The same things were measured in two ways. Each way mixes the same 10 hidden numbers, adds some noise and spreads widely along 7 directions of its own, which tell nothing about the thing.
Some things both ways: the first way, then the second way.
[-13  18  17  15 -23 -35  15  14 -21   2   7   0   9  23 -24 -17 -31   7
 -17]
[-10   0   3 -18 -11  -3   9  12 -30  15  17 -13  18   3  -3 -42  13  28
 -17  18 -20   3 -19 -15  41 -19   4 -20  15]

[ -1  -5   3  -3 -18 -34   4  -9  13  -6 -16  11   5   4   8  -5   0   3
 -13]
[ 33  15   8   8 -20 -11  28  13 -16  17  12 -24  -1  -5   5  -8 -12 -11
  -8  14  17   0  16 -34  36   0   2  20  -4]

[-14  16  16   0  -1 -29  20  11  -5  -1  -5  25   1  19 -37 -23 -34  -1
 -17]
[ -7  -6   8  -1  -9   3   2   5 -13 -14   9  -3   8  -7  18 -28 -19   8
   8 -11 -35  29 -22   7  -5  -4  -9   6 -10]

[ 25 -17   2 -16 -10  34  16  11  13  11  15 -12  -4 -14  23  34  38  16
  22]
[-30  -5   0  13   7 -13  -6   0   5  -4 -11   8  -4  -3   0 -18   5  36
  -8  25 -28  -7 -17  -6  14 -21  15   0  23]

[  3 -13 -27 -37  19 -11  -8 -25  13   7 -11  -5 -14 -23   7  -8   8   7
  16]
[-21 -16   5 -14   4   2   1  -5  22  23 -23  11 -15   8  27 -24 -25 -18
  18 -19   4 -10  -6  -9  21  18   4   7  11]

[ 14 -15 -18 -20  18  23  17  -6  16  17 -16 -11 -19 -25  -8  22  20  32
  25]
[  8  21   8 -17   9 -15  23  -5 -14  -7   9   2 -12 -10  -2  -8 -26 -17
  -1 -14 -10   9   4   1   0  15   1  14  -7]

[ -1   3   9  -2  40   7  18  -8 -13  -4   7 -16  32  13  10  -6  18   8
  -6]
[-13 -11   1  15 -20  -6   8   3   3  14 -15   4   8  -5  35   3  -5  40
 -26  22 -11  -2 -24 -35  -5   4  -8  -1   7]

[-12   8   2  11 -19   0 -16  14 -25  -2  12 -13   4 -16  -9   4 -12 -13
   3]
[ 35  15   5 -34  14   3  15  15  -7  -7  12 -13  10 -17 -17  12   7  -3
  14  -1 -12   6  23  14  -4  10  -6 -22 -24]

[ 19  21 -19  31 -12   7   3   1  15  -1  17  25 -13  -2  15  27 -37  -5
  27]
[ -7  14   5  16   7   9  -2   2  11  29  -7 -23  -8  17 -20  12   2  11
  16  19 -26  -8  -3  -1 -12 -20  15 -24  27]

[  8  -3  -3  -5 -17   2 -23  -9 -10   3 -10 -29   7  -7   2  12  16  24
  -6]
[-12   5  -7  11   1 -31  14   4 -23   3   3   6  -5 -17  24 -15  -8  11
 -16  16   3  -6  -2 -39  32  19   4  35  -2]

[-15  -6 -13  -2 -24 -15 -14   9 -22  10  10 -14 -30  -5 -15   8  15   9
 -15]
[-15  -1  -8   8   4  -2 -26  11 -26   7   9  -7  17 -13  -9 -16  11  37
  -6  22 -28 -15   1 -24  28   2   8   2  10]

[ 10  -1 -15  -6  33   3   4 -41  18   5 -14  16 -13  -5   2  11   9   2
 -21]
[  2  17  -6  32 -14 -12  -3  -2 -10  26  -4  -2 -18  13   4  18 -16  -2
  16   6   6  -2   2 -34 -18  22   2  38  -3]

[ 20   5  -5 -16  26  24  10 -18  16   7  32  30   7  -5  34   7  13   0
  -9]
[-14   6   0  10   8   6  -4   3   2  35  -9 -30 -18   5  -3  13   1   1
  -1  28 -14 -19   5 -15  21  -5   5 -19  14]

[-10  10   7   5   8   9  34  27 -30   5  22  29 -10  -4 -21   0  22 -27
 -21]
[  5  15  10   9  -2 -12  24   9 -17  -1  11 -35  -2   5   5  -6  -3   5
  30  12 -16  26   0  -1  13 -17  11   3  -7]

[  6  42 -15  33  19  -1 -14  10 -29 -18   3  26  -4   9 -24   7 -37 -15
   4]
[-27 -11  -5   0  25  -8   0   1  -2  17 -13   2   9 -12  15 -24  12  23
 -20  17 -21 -26   2 -11  43  11   5  -8  29]

[-19  -1   0  -1 -31  -8 -31  -4  -2  -7  -6 -10   6   4  -5  -2   2  -8
 -23]
[-13  -4   0  -5  15   4  -5   5   6  -1 -14   3  18 -15   6 -31  13  36
  -8  21 -22 -16   7  -2  39  -9   5 -30  21]

[-19  17  -5  19  -6  -7   5  16 -20  10  14 -34   7  11 -13  -4  -6  36
  11]
[ -5   6   6   7   7  -5  19   8 -24  -1  18 -23   4   0  19 -24   4  10
  15   1 -41  35 -17  19   6  -7  -6   5  -8]

[ 14  12  10 -15  18  19   9   9 -26   4  -1 -11  -8 -30  -5   2  32   2
   0]
[ 23  11   2 -25   8  -5   4   1 -10 -13   5   3  -7 -23 -14  16 -12  -2
 -17  14   7  -8  30 -17  14  14  -3  12 -23]

[ -8   4  -5   5 -18 -21   2  23   0 -11   1  24  15  17  -2  -4 -15  -4
  12]
[ -1  -1   8   2  11   9  14  14  10   9   6 -14  15 -14  11 -38  10  19
 -14  21 -29  -6  -4   1  43 -27   7 -25  24]

[-18  -3 -22  -4  -9 -32 -33 -28  27 -15  -2  26  27  26   0   0 -23  -3
 -15]
[ 21   6 -11  -2  14  -6   6   6 -13   7   4   2  -5 -19   2  21   5 -11
 -13  13   3  -9  28 -13   6  35 -15  23 -23]

[ 19 -11 -11   7 -35   2   4  -7  31   0 -17   1   5 -26  43  24  38  41
  -6]
[ -7   1 -11  17   5  -9  10   2 -45  10  12 -22   5  -6   0  -5   9   3
 -28  32 -15   0   9 -24  33   4  -2  15   5]

[-14  -7   2  -5 -38 -26 -35   1  -8 -10 -22 -32   2   3 -25   5  -8   8
  -4]
[ 10  -4 -14  -1  24  14  -6   0   9  14   0  15 -27   6 -18   0  14 -24
  -6  23   5  -7  31   8  24   2  -6  32 -12]

[-11  15  -9  28 -44 -38 -16  -4  21 -11  -7  10  15   3  14   1 -30  10
   2]
[ 33  13   1  23  -6  -2  16  16 -27  -4  22 -30   4  -8   0  16  -1 -13
  19   8 -16  29  15  -1 -12   5  -9  25 -29]

[-13   7  -5   8 -12  -3  -9  14 -22  -3   3   1  24 -17 -14   7  12  -6
   7]
[ 27  15  -8 -35  26  -7  19  14 -20 -11  20   4   1 -13 -20  -5  30  -7
  10  12  -4  14  27  18  16   8  -7   1 -34]

[-20   5   4  -5  31   2  -2 -10   5  -1  17   9  35  -1 -14   3  -5  -3
   3]
[ -8  -2  -8 -10   5 -19   7 -11  -9  -9 -19  24 -21 -10  16  -7 -15  -8
 -13   4  15  -6  15 -15  26  30 -10  25 -14]

[  2  16  -2   4  35  11  14 -16  -7   5  19   4   7  -4   6   0   7   0
 -11]
[  2   9  -1  -3  -4 -23  22   5 -34  29   3 -29 -11   6   1   1   2 -11
  -7  17  11  -9  12 -30  42  16   3  11   3]

[  1  34   0   8   8 -19   2  -9   7 -15   3 -12  13   5  23 -23 -26 -11
  22]
[ 35  -4  15  14 -17  12  15  16  16  10   1 -31  -5   4   2  31  -9  -9
  22   9  -7  18   7  -2 -22 -11  -4   8 -17]

[-14  -6  -4   1 -21   4 -16 -13  17  12  19  -6   4 -16  29   5   9   3
  -6]
[ 17  20   5 -27  12  15 -10  -4   3   3  -6   7  13  -8 -18   2  -9  20
   2   3  -6 -14  28  -2   3  14  -1 -23   0]

[-10  10 -11  -1  19 -11   8   2 -19   2  17  37 -21   8 -31   3  -6 -29
 -18]
[  9  13  -5  10   7   6 -10   0   2  17   0  -5 -23  13 -14  23  -5  -7
  28  11  -2   3  18  -6 -14   7   3  26 -15]

[-35   3   1   4 -22  12  -9  28  -3  -1  40 -30  28  -4  19  -6  -9 -16
  36]
[ 19  -5   0 -35  31  17   9  15  -7   7  13 -21  12  -6 -33 -10  31 -11
  -2  16 -22  -3  27  27  33 -14   1 -30   1]

[ 15  -3   4 -23   5 -14  -6 -16  -3   3  -2  -1  24  -4   6 -11 -11  17
   2]
[  5  -8 -22 -24  10   6 -16  18 -23  20  29  20  -8  -2 -17  -1  25 -16
  -3   5 -13   5  -8  -4 -11  24 -17  27 -35]

Other things, the second way, with their names:
<392>: [ -3   8   7  18 -19  -5  -8  13 -15   4   9 -13  16  -7  -5 -37  -6  31
   1  14 -21  -5  -9 -24  34 -21  16  -3  23]
<434>: [ -8 -10  -7  -2  12  -3   2  -9 -12   8  -9   1 -10  -2   6  12 -13  -9
 -17  12   0  -8  17 -20  14  22  -4  27  -3]
<413>: [ -1  15  17 -11 -15 -10   8   6  -4   9 -16 -25   9   7 -13 -17   0  31
  16  12  -7 -11   1  -9  29 -18  14 -48  24]
<531>: [ -6 -14  10  28 -27 -34  18  13 -11   3  -6  -8   9  -9  41 -18 -14  22
   5  -1  -8   9 -27 -34  13  10   5  32   6]
<194>: [  7   5  -4   8  -1   6 -10   5 -15  10  11   0 -12  18 -20 -10   1 -12
  27  -8 -20  18   0  18 -10   3  -4  26  -8]
<552>: [-12  -7   2  12   6   6  -7 -11  28  -3 -27  18 -10   0  10  13 -16  17
   1  11 -12  -3   1  -3 -20   0   1   8   6]
<95>: [ 10 -13   7 -31   8  29  -2  -3  44   8 -20  27   3   5  -6   3   0  18
 -14   8  -7  -7   4  12 -15  -8  -7 -21   3]
<257>: [-43 -22   2  30  -3  17 -14  -7  15  33 -24 -16  -9  24  33 -12 -13  14
  21  12 -23   2 -19 -15   9  -8   6   5  25]
<451>: [ -7  21  14   0 -13  -6  21   0  -2  16  -3 -20  -6   2  22 -23 -25   6
  11  -3 -11   6 -15 -15  15  -4   5 -21  11]
<482>: [  1  -9  15 -15   8  -3  20   3   6 -15 -16 -17  15 -14  10   2  -8  18
  -1  11 -15   4   9  -2  16  -8   7 -22   5]
<253>: [  2  28 -11   3   7  -5   4   5 -19  25  19   1  -9  -3 -22 -12   4  -4
 -17  24  -2 -18   6 -29  17  -2  10   4  13]
<391>: [-11  -1  -4  10   3  -5  15  -3 -11  17  -5 -24 -28  13   2   9  -9 -29
   8  22   5   6  12 -17  22  -3   5  18  -3]
<457>: [ 12  22 -11   9  20   2  -4   5 -10  15  16  -1 -15  -6 -16   6  14   7
 -12  35  -7 -10  27 -10  22   2   0  23 -11]
<12>: [ -4  14  20  15  -5  -8   9   7  -8 -22   0 -26  16 -16  25 -20 -15  38
  32  -6 -48  27 -16  16  -3 -10   1 -25  -2]
<165>: [  7   9  11   3   0  -2  21  -1   6   1   4  -3 -11  -7  11 -18 -28 -13
  -6  -2 -11   7  -4  -5  12  -6   3  13   5]
<545>: [ -1   2 -15 -27  12  11 -17  -5 -13   0  -5  26   4  -8 -20   8   5  12
 -21   9  -9 -11  12  -7 -13  23 -15  -9 -12]
<505>: [ -7  -9  11  -7   5 -10  15   0  -4   5 -10 -15   2 -13  19 -24 -13   7
 -25  11  -9 -16   8 -15  58   2   5  -2  19]
<360>: [  1  19   8  -6 -12  -9  15  15  -5  11   3 -14   3   5  -6 -32  12  21
  15  15 -13   5 -13  -2  26 -24   9 -35  10]
<271>: [ 20  -8  11  15  -6  -8  20  22   4   8  -3 -26   6   8  14  -2  25  13
  38   1 -24  26  -7  28  -4  -6  -9  -3 -11]
<53>: [ 37  15  -9  -4  -3   2  -3  11 -16  20   8  -5   0  -8 -26  28   9  -2
 -12  23  16 -20  36 -29   6  22  -7  13 -16]
<342>: [ -8  24   7   4  19  -4  20   4 -13  14   6 -33  -3  -1  -2 -33   6   7
   9  23 -19  -4  13   1  55 -21  17 -24  22]
<276>: [  5  23  12  -6 -17 -22  33   2  -2   5  -1  -6 -18  -7  25 -18 -34 -10
   7  -3  14   7  -7 -29  20   5   5   5  -7]
<293>: [ 28  27   8  14   4  11  24   2  16   7  11  -8 -34  -7  22   3 -23 -24
   9   5 -10  20  11  14  -1   1 -16  20 -28]
<474>: [  6   5  -3  -6  23   7  28  -2  13  28  -2  -5 -25  -1  11  -4   2 -25
 -25  29  11 -11  22  -8  40   0  -5   6   0]
<3>: [ 20  15 -11  -9   2 -11  -6  15 -45   5  34  -2  15 -21 -11  12  -2   5
  -1  -1 -14   3   7 -28 -13  37  -6  31 -29]
<117>: [-12  -5  -7 -13   9   3 -10  11 -38  24  21 -16  16   6 -29 -26  22  11
 -17  14 -32 -10  -5  -6  30  -6   5  -7  21]
<28>: [  4   8  -1  35  -7  12  -5   6  15  29   1 -20 -26  16   3  33 -19 -18
  34  14  -6  10   0 -20 -33  -1   7  30 -11]
<426>: [ -3  10  14  18  -4 -36  32   9   4 -12 -18 -14  -6 -20  29 -24  -5  16
  10  11  -8   0  -5  -6  38  -8  10 -10  11]
<132>: [  5  19  -3  22 -11  12   2  11  14  33   5 -13 -22   6  -1   7   1   4
  -5  41  -2  -7  -3 -28   7 -23   4  -6   0]
<364>: [ -5  -5  -2  -4  20   5  -1  -5  30  16 -18  17 -26   1   1   8  -4  -9
  -1  14   3 -16  13  -2  10   6   3  14   3]
<99>: [-10  -1   4  13  -5   8 -16   5  12  27  -8   0   2   8  -3 -22  -8  13
   9  -4 -25 -15 -15  -5   2  -2   6  -8  29]
<362>: [  7  17   0 -21  10  -2  -9  -4  -3  -8  -6  27  16 -18 -15 -13  -4  34
 -17   5  -8 -21  16 -10   7  14   2 -12   8]
<267>: [ 19   3   8 -28   6   5   6  11  -8   2   0   4  33  -6 -10 -44  20  30
  -2  -7 -19  -5  12  21  37   2  -6 -32  14]
<444>: [-22   0   4   0   2  -8  29  -2  18  26 -22  -6 -21  23  18 -15  13  13
   5  24  -2   4 -17   2  20 -21   4 -23  16]
<577>: [ -7   9 -11  26   4  -5  -2  14 -18  10  13 -17  -1 -14  -4  10  15  24
 -17  48 -20  -5   2 -31  13 -13   5   5  -2]
<8>: [ 10  16   5  14 -17 -28  16   9 -21 -18   7  -4  -6 -26  27 -21 -26   0
   8   1   1  12   2 -28  28  12  -2  29 -21]
<231>: [ 20   4  -2 -39  26 -17  25  11 -28   9  15 -11  -3  -8  -3   4  20 -17
   5  -8  -8   6  18  19  16  35 -14   8 -27]
<350>: [ 23  20   0  -6 -12  -6  10  17 -29  21  34 -19  -5  -7 -19   0 -12 -20
  -6   9   0   0   2 -35   7   3   5  19 -11]
<224>: [-22  20 -10  54  16   6 -14   6  -2  26   9 -22 -28  12   5  -7   9   6
  34  30 -36  10  -3   3   7 -17   9  17   4]
<498>: [  8  -5   7   5 -13 -23   6   3 -24 -14  -2   1  13 -19  11  -8 -23  12
 -12 -10 -10  -1  -1 -22   9  24  -2  26   1]
<605>: [-13 -24  -5  28  10   9 -13   9   8   1  -5   4   3  10   5  -4  26  28
  14  15 -46  22 -16  29 -20 -14  -7  16  -1]
<43>: [  9   1  -1  -2  13   6   8  -2   3   4   6   5 -19  16   0  10  -7 -14
  23   3  -3  24  13   7 -12   6  -1  44 -23]
<524>: [ -2 -15  -9   5  14  17 -30   7   1   2   4  19  17 -16  -9   5  10  35
 -23  16 -38 -10  -1  -4 -16   7  -7  12   1]
<155>: [ -5   5   4  29  -7   2  -1  19  11  36  10 -29 -19   8   9  10  -4  -9
  36   6 -29   9 -28  -9 -25  -9   6   6  -2]
<431>: [ 13   3  -4   6   3  21  -3  15  16  24   6  -6 -14   1   5   8  13   3
   7  22 -15   6   1   5  -6  -7 -13  -4 -20]
<576>: [-12  -3  -2  36  -6  16   7   0  11  19  -1 -18 -26   0  42   5 -22  -9
   0  29  -8  16  -6 -27  10 -10  -7  24 -15]
<429>: [  8  27  -6  -2   5   4  -1   6  -1  19  11  -4 -21 -20  -5   0 -13 -12
 -16  27   6 -22  16 -35  27   4   2  -3  -8]
<387>: [ 32  29  12  10 -19 -25  28  28  -9  12  10 -29   9 -20  15 -10  -3   5
  25   2   3  -2   1 -26  19   7   6 -16  -6]
<382>: [ 22  24   8   6   6 -14  22  11 -21  -6  19 -28  -2 -24   7   9 -11   5
  -4  15 -17   8  15 -13  15   5   0  11 -17]
<544>: [  3   3  11   0   2   0  11  16   3  22   1 -31   0  -7  17 -11  -2  -3
  22  -5 -24   1  -7   4  16   4  -1 -23   3]
<310>: [-13   2  -2  53   9   6   1   7  38  36 -21 -15 -24  15  16  -6  11   2
  30  36  -3 -12   7 -12  25 -25  18   7  25]

Some of these things the first way, each followed by its name:
[ -5  11  -5   4 -46  -6 -19  14 -10 -12  -9 -18 -11 -10  -2   0   2 -15
  -5] => <482>
[ 23   2  21  -8  -7  28  -3  -4   5  -7  -9  -3  -3 -12  13  12  12 -15
 -14] => <552>
[-36  -1 -26  14  15 -35   8 -12  26   0  -6   8   7   4  -3  -1  -4   7
  16] => <267>
[ 21   9   6   5  21  -5  22 -11   1 -10  -8  15  -1 -11  21   8  25  -9
 -14] => <271>
[ 35  14  -3  -1 -26 -23  -2 -14  11   2 -25   6 -11 -14  11  -3 -27  25
   9] => <350>
[-28  11  -9  12 -13 -29   0   6   5   6   9 -13  -6  10 -16  -5 -26   6
  20] => <392>
[-10  -1 -28  -9  57   4  -4 -28  -7   3 -13  -8   5 -28  -4   0  23   1
  13] => <387>
[-17 -11  -8  19 -51 -21   5  31  -2  13  37  21  -9  -1   0  26   0  14
   1] => <12>
[  0 -32 -16 -32 -32 -32 -28 -10   4   4 -16  30  -5  -1 -24  10   1  16
 -23] => <429>
[12 20  8  7  6 16 -7 -2 -9  3 18 -3 17  3 17  6 16 16 -5] => <457>
[ 28  23  -6   7  28  27   6  -5 -20  10  -5  21 -19 -25  -3  17  31  20
 -18] => <224>
[ 54  26  18  -5  39  36  18  -2 -26   2  12  15  -9 -22  20   0  -7  -8
   5] => <155>
[  2 -14   7 -15  28  34  10 -15   8  10  -1 -13  17 -37  19  10  38  13
  -3] => <545>
[  6  24 -10   0  48  24  -2 -18   3  -7 -14  -9  11 -15 -11  10  12   1
  16] => <426>
[  7  27  30  -8  30  21   9  12 -35  -1  18 -17  39 -11  20 -29  25  15
  -8] => <576>
[ 19  -9 -13  13 -33  -7  23  15  19  13  18   8 -13 -21  38  25   3  31
  32] => <117>
[ 20  16  18  24 -46   3 -13  19 -14  -9  20  17  25   2  22  17  -8   4
 -11] => <577>
[-17 -15  17 -22  10 -10  -2   3 -10   6   3  -7  20  25 -27  -9   6  22
 -20] => <293>
[ -3  -8  17   8 -40 -23 -22 -13  10  -9  15  24  16  11  22   6 -19 -24
 -36] => <53>
[ 35  19   8   1  24   0  25  10 -10 -14 -14  54 -20   3  -1   3   6 -14
 -19] => <524>
[-36  -6 -23 -12   3 -49 -12  -4  -9   2 -19   8  -5   9 -60  -5  -7   9
  -8] => <8>
[ -7   1 -14   3   1 -16  -8  -1 -13  11   0 -30  13 -17 -16   7 -13  31
  35] => <276>
[-12 -17 -43   4 -27 -40 -15   1  -7   9   1   3 -20  -6 -10  16  -1  27
  12] => <3>
[ -7 -14   8  -1  -9  17  19  33 -21   6  33   7   5 -26   2  19  22 -12
   8] => <391>
[ 14   4 -13   5   5  -7   9  -8  -3  13  -8   3 -10 -23  -2  10  -1  31
   7] => <451>
